There are 10 hidden switches. A switch that is on adds its own fixed numbers to the row, and there is some noise. The rows also spread widely along 15 directions, which tell nothing about the answers.
In the rows, 100 means zero.
Known rows, each followed by its switches (1 for on, 0 for off):
84,106,107,82,83,123,88,54,89,117,73,56,92,101,72,80,113,121,78,47,102,74,85,110,121,50,75,120,64,86,140,77 | 0 0 1 0 0 0 1 1 1 0
92,123,112,96,122,122,110,74,96,96,90,77,111,104,73,72,108,92,123,53,73,80,57,86,105,64,79,98,77,65,93,96 | 0 0 1 1 0 1 0 1 0 1
105,89,112,111,93,124,83,104,54,78,104,63,91,92,78,86,117,93,100,93,81,82,70,85,101,93,77,116,111,39,87,68 | 0 1 0 0 0 0 0 1 0 0
89,93,128,84,94,82,101,40,27,119,65,97,156,158,107,113,94,104,80,75,36,103,45,112,114,129,112,90,107,78,106,55 | 0 0 1 1 1 0 0 1 1 1
74,86,79,73,81,137,92,101,105,122,48,85,85,67,100,70,105,102,52,98,117,101,94,98,57,115,86,74,88,107,133,98 | 0 1 1 1 1 0 0 0 0 1
94,91,103,109,123,117,79,34,120,65,58,115,105,166,115,77,108,91,94,114,75,136,109,87,109,134,113,110,131,82,94,58 | 0 1 0 1 0 0 0 1 0 0
138,74,107,79,89,97,103,101,135,118,90,65,100,109,68,146,68,97,120,47,131,74,121,101,139,121,82,135,84,97,115,134 | 0 1 1 0 1 0 0 1 1 1
93,105,162,109,91,121,71,79,36,98,104,114,130,108,121,135,110,107,65,70,93,81,100,111,134,138,69,79,113,82,104,84 | 0 1 1 1 0 0 0 1 1 0
106,103,109,127,75,80,79,71,98,108,82,107,167,119,106,95,121,111,85,83,89,151,102,80,107,118,69,134,105,98,109,70 | 0 1 0 0 1 0 0 1 0 0
95,122,98,90,109,137,93,61,154,108,97,80,93,129,85,95,95,137,116,59,15,115,90,62,75,120,120,94,81,59,86,126 | 0 0 1 1 0 0 0 1 1 0
77,67,103,75,60,111,70,97,54,144,93,62,68,99,82,99,75,119,81,81,114,69,97,123,111,92,107,117,82,74,160,72 | 0 1 0 1 0 0 1 1 0 1
117,101,77,95,89,146,85,118,118,99,86,63,83,58,80,82,126,123,61,81,80,65,100,101,52,80,79,82,74,96,117,105 | 0 0 0 1 1 1 0 0 1 0
73,118,84,73,63,99,100,39,106,98,43,90,129,152,115,70,87,101,79,92,53,111,73,112,87,126,140,88,82,70,122,63 | 1 0 0 1 0 1 0 1 1 0
73,126,137,115,69,134,56,67,56,91,93,129,84,132,140,99,82,99,74,104,98,73,138,122,117,92,110,82,113,85,129,84 | 0 1 0 1 1 0 0 0 0 1
93,65,97,65,102,94,88,82,98,100,63,61,91,112,79,85,66,76,105,97,116,66,105,133,118,99,108,92,73,81,124,56 | 0 1 0 1 1 0 1 0 0 1
136,93,95,130,110,74,129,99,80,90,79,111,119,134,106,108,71,73,119,79,142,102,52,119,99,107,86,104,111,141,111,86 | 1 0 0 0 1 1 0 1 1 1
96,87,63,126,80,115,99,121,79,108,78,115,66,113,112,59,75,82,90,129,126,98,65,107,40,100,125,94,121,117,132,83 | 0 1 0 1 0 0 1 1 0 1
129,129,97,104,76,113,118,60,65,96,97,84,79,139,106,108,69,138,95,43,57,91,59,101,80,103,81,67,105,105,100,92 | 0 1 1 1 1 1 1 1 1 0
112,129,137,147,122,113,83,75,98,93,118,128,105,121,110,118,87,101,126,82,98,121,114,89,95,95,76,98,126,109,86,112 | 0 1 0 0 0 0 1 0 1 0
125,97,78,113,46,81,100,96,96,103,64,76,145,143,100,101,120,101,76,87,74,91,65,95,105,137,130,166,92,76,121,70 | 1 0 0 0 0 0 0 1 1 1
113,88,92,103,54,115,93,114,59,93,79,71,85,102,85,130,102,77,89,107,117,121,71,73,93,133,73,142,159,44,108,113 | 0 0 0 0 0 0 0 1 1 0
165,59,96,108,102,85,123,115,115,97,72,71,121,134,73,122,105,83,96,65,108,38,72,122,137,119,116,153,79,111,107,82 | 0 1 0 0 0 0 1 0 1 0
107,115,74,112,102,92,75,57,169,100,75,118,135,138,107,55,93,116,97,94,68,130,132,102,64,86,119,94,74,127,118,83 | 0 0 1 1 1 1 0 1 0 0
107,85,106,27,67,110,93,85,69,143,48,67,112,91,58,140,87,69,76,92,107,76,113,103,106,107,73,111,132,57,113,143 | 0 1 1 0 1 1 0 1 1 1
72,97,115,141,77,118,64,99,38,115,97,129,86,127,129,84,104,91,89,128,101,127,69,90,83,87,110,136,138,73,137,80 | 0 0 0 0 0 1 0 0 0 0
89,39,110,93,127,86,78,69,107,121,87,87,110,120,93,91,85,125,94,81,98,131,90,107,106,142,100,99,80,111,127,46 | 0 1 1 1 0 0 0 1 0 0
89,104,112,107,143,75,89,24,113,83,89,98,106,156,101,79,58,98,152,90,80,159,105,101,93,104,97,72,105,96,89,52 | 1 1 0 1 1 0 1 0 0 0
145,82,101,120,87,91,110,79,88,61,65,78,94,168,109,121,93,74,110,79,139,103,74,98,144,136,78,147,131,95,103,73 | 1 1 1 0 1 0 1 1 1 0
99,76,97,95,86,87,91,99,114,94,78,108,91,121,114,114,37,79,103,104,139,103,113,134,93,148,124,75,98,111,132,91 | 0 0 1 1 0 0 0 0 1 0

New rows. What belongs after each?
64,88,111,101,100,99,61,76,88,119,96,84,125,107,84,86,101,89,129,117,72,171,89,59,87,101,83,131,122,31,101,86 | 0 0 0 0 1 0 0 1 0 0
74,65,96,79,110,127,71,74,130,166,84,92,70,86,69,101,95,129,93,85,102,142,125,83,73,100,96,113,106,98,139,124 | 0 1 0 1 0 0 0 0 0 0
108,122,125,130,81,102,63,101,37,91,118,104,118,99,100,108,101,78,112,109,110,133,104,80,83,93,47,101,151,62,89,91 | 0 1 1 1 1 0 1 1 0 0
122,61,108,112,130,93,84,68,100,128,91,107,99,137,100,112,88,136,81,79,77,102,99,120,77,126,118,87,96,147,121,70 | 0 1 1 1 0 0 1 0 1 0
104,95,114,103,61,140,63,96,97,166,75,128,123,122,107,137,139,120,46,93,78,111,123,75,95,124,98,147,136,100,134,149 | 0 1 0 1 1 0 1 1 1 0
130,58,89,76,69,87,120,116,56,101,58,45,130,99,78,114,101,90,68,81,89,80,33,106,104,153,81,111,96,75,101,60 | 0 1 0 0 1 0 1 1 1 0
94,66,97,85,89,105,107,56,89,91,45,95,84,180,128,101,59,90,96,95,105,120,63,106,121,158,120,101,120,94,124,64 | 0 1 1 1 1 0 1 1 1 0
146,59,79,99,91,85,100,96,63,127,91,66,81,128,81,133,87,128,81,72,100,112,67,112,67,127,88,105,129,122,126,87 | 1 0 1 1 1 0 1 1 1 0
179,68,91,136,95,82,102,102,88,99,112,81,117,127,81,130,109,128,90,61,84,87,83,105,94,122,84,131,113,122,105,72 | 0 1 0 1 0 1 0 1 1 0
100,54,103,72,119,125,80,93,116,140,92,67,47,117,71,111,86,115,108,87,77,93,103,87,85,122,126,117,105,66,111,119 | 1 1 1 0 0 0 0 0 0 0
146,75,105,87,102,120,100,106,88,83,74,101,102,109,101,142,90,89,64,93,105,71,111,118,96,157,78,70,133,110,93,113 | 0 1 0 1 1 1 0 1 1 0
115,109,117,108,84,107,80,69,97,114,90,119,128,124,114,135,95,127,67,82,66,127,118,96,84,160,90,82,125,110,101,105 | 0 1 0 1 0 0 1 1 1 0
114,124,91,132,113,97,100,100,112,53,97,98,117,113,100,57,84,69,127,96,109,88,79,111,88,79,91,84,80,91,94,64 | 0 0 0 1 0 1 1 1 0 0
114,85,86,108,110,84,92,92,101,118,73,115,115,127,91,82,87,77,102,125,86,121,91,96,52,107,122,108,125,104,98,94 | 0 1 1 0 0 0 1 0 0 0
81,98,70,80,84,122,88,55,123,91,59,95,63,159,112,87,54,95,108,124,65,131,101,90,63,131,145,88,131,69,112,102 | 0 0 0 1 1 0 0 1 1 1
116,127,108,103,107,111,71,83,107,96,93,119,103,119,82,81,94,64,103,101,100,40,150,135,93,27,120,99,98,91,113,116 | 0 0 1 1 0 1 0 0 0 0
135,80,71,49,61,83,106,95,27,91,56,62,97,92,57,100,77,57,66,115,114,51,90,144,72,87,90,76,140,64,108,73 | 0 1 0 1 0 1 0 1 0 0
141,86,97,111,82,87,117,98,28,89,76,78,96,135,73,123,104,63,97,88,122,104,43,94,111,103,69,148,165,70,101,90 | 0 0 1 0 0 0 1 1 0 0
95,73,104,74,109,104,83,102,147,143,80,94,105,91,80,103,73,92,110,85,119,106,128,99,97,106,96,107,77,102,123,132 | 0 1 1 0 1 1 0 0 0 0
132,87,94,85,103,79,100,67,81,68,49,87,143,117,75,112,114,63,70,99,110,100,110,120,113,127,73,104,136,94,96,66 | 0 0 0 1 0 0 0 1 0 1
63,121,108,97,65,151,83,92,91,96,62,105,72,118,118,68,104,68,87,101,125,67,101,102,116,76,115,110,95,62,132,106 | 1 1 0 1 1 0 0 0 0 0
109,126,74,115,66,99,63,67,131,98,89,131,107,146,117,75,69,102,102,128,73,122,147,99,38,99,145,92,119,100,109,101 | 0 1 1 1 0 0 0 1 1 0
116,73,77,58,100,69,115,90,135,101,54,67,128,105,67,85,64,73,104,80,106,71,97,142,104,99,115,85,56,96,119,75 | 0 0 0 1 1 1 0 0 0 0
114,92,102,134,118,136,61,103,128,127,114,119,82,141,108,84,110,126,96,97,59,71,112,97,86,65,134,135,87,109,128,112 | 0 0 0 0 1 1 1 1 0 0
103,76,58,108,42,105,76,116,104,93,80,80,61,126,130,98,55,116,76,127,108,135,91,97,49,162,118,102,118,93,139,79 | 0 0 1 0 1 0 1 1 1 0
82,132,115,110,30,130,72,114,63,96,83,75,117,56,98,100,138,90,62,88,125,96,106,78,109,102,48,137,105,47,121,95 | 0 1 0 0 0 0 0 0 0 1
96,102,118,92,124,119,124,48,63,87,60,105,49,124,94,96,65,76,103,67,156,86,77,131,124,63,64,80,126,123,121,92 | 0 1 0 0 0 1 1 0 0 0
124,32,88,69,109,95,82,62,125,147,49,83,114,146,72,113,119,124,51,88,68,98,110,109,113,137,125,150,106,114,133,82 | 0 1 0 0 0 0 1 1 0 0
138,86,48,54,95,64,101,51,159,121,54,54,124,129,55,98,65,113,106,96,45,138,121,92,38,129,112,95,105,103,88,97 | 0 1 1 0 1 0 1 1 1 1
109,103,74,106,109,73,99,47,103,106,66,109,121,150,89,81,75,88,119,112,79,156,86,99,51,86,108,92,135,111,104,79 | 0 0 0 1 1 0 1 1 1 0
70,104,100,102,101,98,69,86,75,133,100,114,96,108,94,67,62,87,123,130,86,135,95,92,42,80,115,85,120,76,107,97 | 0 1 1 0 0 0 1 1 0 0
122,97,85,98,104,97,100,98,154,124,106,63,104,113,56,104,76,94,162,66,92,120,94,73,95,76,88,139,86,69,105,129 | 0 0 0 1 1 1 1 1 1 0
145,94,111,85,114,56,106,41,102,130,81,84,152,154,65,145,86,102,129,65,54,160,93,71,106,134,65,136,144,87,76,109 | 0 1 1 0 1 1 1 1 0 1
108,110,94,77,50,134,88,113,132,81,44,99,128,99,109,102,120,68,47,107,105,68,132,98,117,143,96,115,101,68,106,123 | 0 1 0 0 1 0 0 1 0 0
66,99,103,60,84,102,70,49,72,130,79,79,102,100,74,83,74,103,97,100,73,122,115,102,77,70,93,82,108,55,113,86 | 0 1 0 0 1 0 0 1 0 0
114,108,82,44,87,69,101,59,136,112,51,78,127,144,71,100,45,63,123,95,77,81,124,132,92,86,135,86,84,76,108,110 | 0 0 1 1 1 1 1 0 1 0
86,97,81,59,86,99,95,56,112,132,38,100,116,133,81,85,83,73,94,122,59,117,95,91,55,108,144,103,124,68,100,114 | 0 1 1 0 0 0 0 0 1 0
105,81,119,108,102,95,72,53,75,115,69,111,142,144,125,107,116,127,47,89,77,97,100,123,105,146,104,98,95,132,129,42 | 1 1 0 1 0 1 1 1 1 1
104,79,106,76,114,88,84,81,124,149,96,65,97,121,51,100,66,78,162,69,130,84,119,103,117,48,103,136,76,82,126,117 | 1 1 1 1 1 0 1 1 1 1
100,89,133,111,127,104,91,59,76,122,74,120,95,126,112,118,100,104,77,69,139,103,102,118,124,108,66,105,114,146,131,91 | 1 1 1 0 0 1 1 0 0 1
134,48,70,105,83,133,103,122,106,67,58,35,54,102,80,88,130,91,78,93,126,75,61,80,102,125,87,157,111,72,114,68 | 0 1 1 0 0 0 0 0 1 0
112,73,86,81,118,96,98,75,158,147,78,92,96,155,79,98,65,107,133,97,38,102,90,91,77,115,166,128,85,85,106,117 | 0 1 0 0 0 1 1 0 1 0
120,113,100,92,55,116,59,114,106,96,98,65,109,105,72,109,114,82,89,104,77,58,136,97,114,91,108,152,102,28,106,113 | 0 0 0 0 0 0 1 1 0 0
76,102,89,79,43,136,79,60,98,100,62,68,78,119,106,86,109,133,56,74,80,123,96,76,101,137,89,115,104,57,130,80 | 0 1 1 1 0 0 0 1 0 0
141,95,107,105,79,67,84,91,75,118,102,74,158,96,80,108,109,124,72,58,78,75,109,132,101,91,73,98,66,116,119,52 | 0 1 0 1 1 1 1 0 0 0
109,68,86,57,101,75,98,71,71,113,32,75,115,109,63,90,98,52,78,117,133,88,98,136,95,86,88,109,123,92,119,69 | 1 1 0 0 0 1 1 0 0 0
86,84,102,88,58,126,75,88,72,92,56,73,75,106,104,98,105,88,60,100,139,81,110,114,127,118,85,125,112,76,143,66 | 0 1 0 1 0 0 1 0 0 1
121,89,67,69,84,101,89,53,133,110,40,108,99,159,94,97,90,94,62,107,79,91,130,117,82,116,139,115,125,109,130,108 | 0 0 1 1 0 1 0 1 0 1
67,141,100,129,68,137,74,68,90,95,114,90,37,119,126,68,74,142,109,78,89,143,86,69,62,99,88,89,104,75,118,89 | 1 1 1 0 0 0 1 1 0 0
134,44,109,72,147,91,82,105,115,107,68,82,126,113,68,120,96,47,116,119,130,91,119,109,106,128,81,108,122,89,90,103 | 1 1 1 1 1 1 1 1 1 0
108,111,96,93,72,101,71,87,118,112,101,79,123,132,94,98,86,113,108,99,28,101,111,81,82,136,127,115,91,45,95,89 | 0 1 0 1 0 1 1 1 0 1
119,103,96,100,94,57,88,84,152,124,59,114,184,117,84,99,99,66,103,93,115,96,132,118,106,91,112,142,72,124,122,103 | 0 0 1 0 0 1 0 0 1 1
107,106,97,86,89,106,101,64,150,112,56,124,111,132,94,108,81,88,88,81,114,107,135,104,112,119,107,112,112,112,114,134 | 0 1 0 0 0 0 0 1 0 0
128,119,111,110,76,141,107,89,56,76,76,85,94,123,113,107,115,108,62,64,85,40,71,110,116,102,73,95,104,98,108,85 | 0 1 0 1 1 1 1 1 1 1
129,116,85,145,60,98,79,112,79,70,114,79,94,135,116,88,98,105,105,99,87,102,87,84,75,134,106,123,114,71,99,62 | 1 1 1 1 0 0 1 1 0 1
136,109,81,76,88,118,83,102,134,126,87,78,90,81,58,101,92,96,98,87,90,58,144,105,56,47,96,102,93,96,107,147 | 0 1 1 0 1 1 0 0 1 0
128,88,100,102,121,92,105,50,105,133,85,83,98,139,78,107,99,144,94,51,52,111,76,93,85,103,93,119,96,126,109,86 | 0 1 1 0 0 1 1 0 0 1
79,75,101,77,82,131,90,75,94,127,69,88,57,153,110,91,76,118,77,71,92,69,79,118,126,102,133,110,78,92,156,90 | 0 0 1 1 1 0 1 1 0 0
115,123,99,77,59,106,62,91,110,112,79,75,144,118,75,119,118,86,83,109,37,91,137,81,99,113,107,142,118,30,92,123 | 0 0 0 0 1 0 1 1 0 1
116,105,85,78,52,87,121,104,114,114,65,96,133,112,100,95,68,87,85,61,116,75,83,119,108,120,102,91,65,105,126,105 | 0 1 1 1 1 1 0 1 0 0
76,94,99,112,81,140,84,63,89,108,68,104,64,147,125,89,101,120,75,90,84,113,77,91,88,112,125,115,116,91,141,88 | 0 0 1 1 0 0 0 0 1 0
126,52,84,88,105,118,51,127,143,131,92,72,70,109,82,105,96,106,90,126,88,66,150,105,71,114,133,134,92,90,126,109 | 1 1 0 0 1 1 1 0 0 1
82,100,137,85,121,112,67,70,84,102,73,131,137,107,115,108,98,80,73,112,100,122,126,107,100,147,69,61,124,94,97,92 | 0 1 1 1 0 1 1 1 0 0
65,109,115,85,78,126,115,60,73,121,68,116,76,135,124,101,46,100,105,73,106,112,60,100,106,109,100,77,106,92,126,116 | 0 1 0 0 1 1 0 1 1 0
136,112,100,133,80,83,75,52,104,89,91,94,127,167,97,120,105,106,113,98,65,140,118,70,102,121,99,162,146,79,91,81 | 0 1 0 0 0 0 1 1 1 1
80,120,111,125,83,94,95,64,114,114,74,140,135,142,128,64,86,105,87,81,86,95,95,116,104,89,137,104,63,123,128,74 | 0 1 0 0 0 0 0 0 0 0
76,88,129,75,78,109,62,56,59,136,83,84,100,116,82,108,92,100,92,90,100,98,112,103,116,76,93,127,113,57,129,93 | 0 1 1 0 0 0 0 1 1 0
97,108,102,88,119,104,89,59,118,123,89,102,101,115,64,103,74,81,145,101,75,139,116,78,62,85,106,96,133,67,84,130 | 0 1 0 1 0 0 0 0 1 0
109,80,74,90,70,135,96,140,94,81,62,49,104,76,86,65,131,74,73,105,108,73,59,82,91,117,71,121,87,49,108,71 | 0 1 0 1 1 1 1 1 0 0
94,86,81,93,62,86,86,60,94,141,96,65,83,107,87,92,72,159,88,50,102,131,93,106,67,103,95,95,73,113,150,68 | 1 1 1 1 0 0 0 1 1 0
92,78,124,52,115,114,111,64,82,111,60,67,90,92,55,117,82,70,107,60,133,67,97,123,140,83,74,89,96,73,112,102 | 0 1 0 1 0 0 0 0 1 0
56,100,102,68,96,90,69,53,115,120,68,81,136,110,92,74,84,95,106,99,80,137,113,100,94,108,99,90,75,64,122,71 | 1 0 0 1 1 1 0 1 0 1
123,74,85,107,112,100,73,102,107,143,98,83,88,92,71,93,95,113,101,103,97,94,109,101,45,73,100,119,100,119,123,98 | 0 1 1 0 0 1 1 0 1 1
85,81,82,82,93,125,72,74,97,137,60,97,95,143,100,83,103,105,77,127,48,110,84,88,57,114,142,120,119,75,128,95 | 0 0 1 1 0 1 1 1 1 1
117,109,116,103,80,74,57,88,128,109,89,91,188,108,77,107,125,79,100,87,104,117,149,95,130,97,70,148,86,76,112,92 | 0 0 1 1 1 0 1 1 0 0
108,121,120,109,42,79,93,65,65,135,95,91,157,143,116,122,100,146,69,40,47,101,75,106,114,132,103,109,71,97,124,69 | 1 1 0 1 1 0 1 1 1 0
85,91,115,102,148,84,78,61,126,135,87,109,151,150,86,79,101,88,136,111,31,127,90,79,84,116,140,120,94,72,79,84 | 1 1 0 0 0 0 1 1 0 1
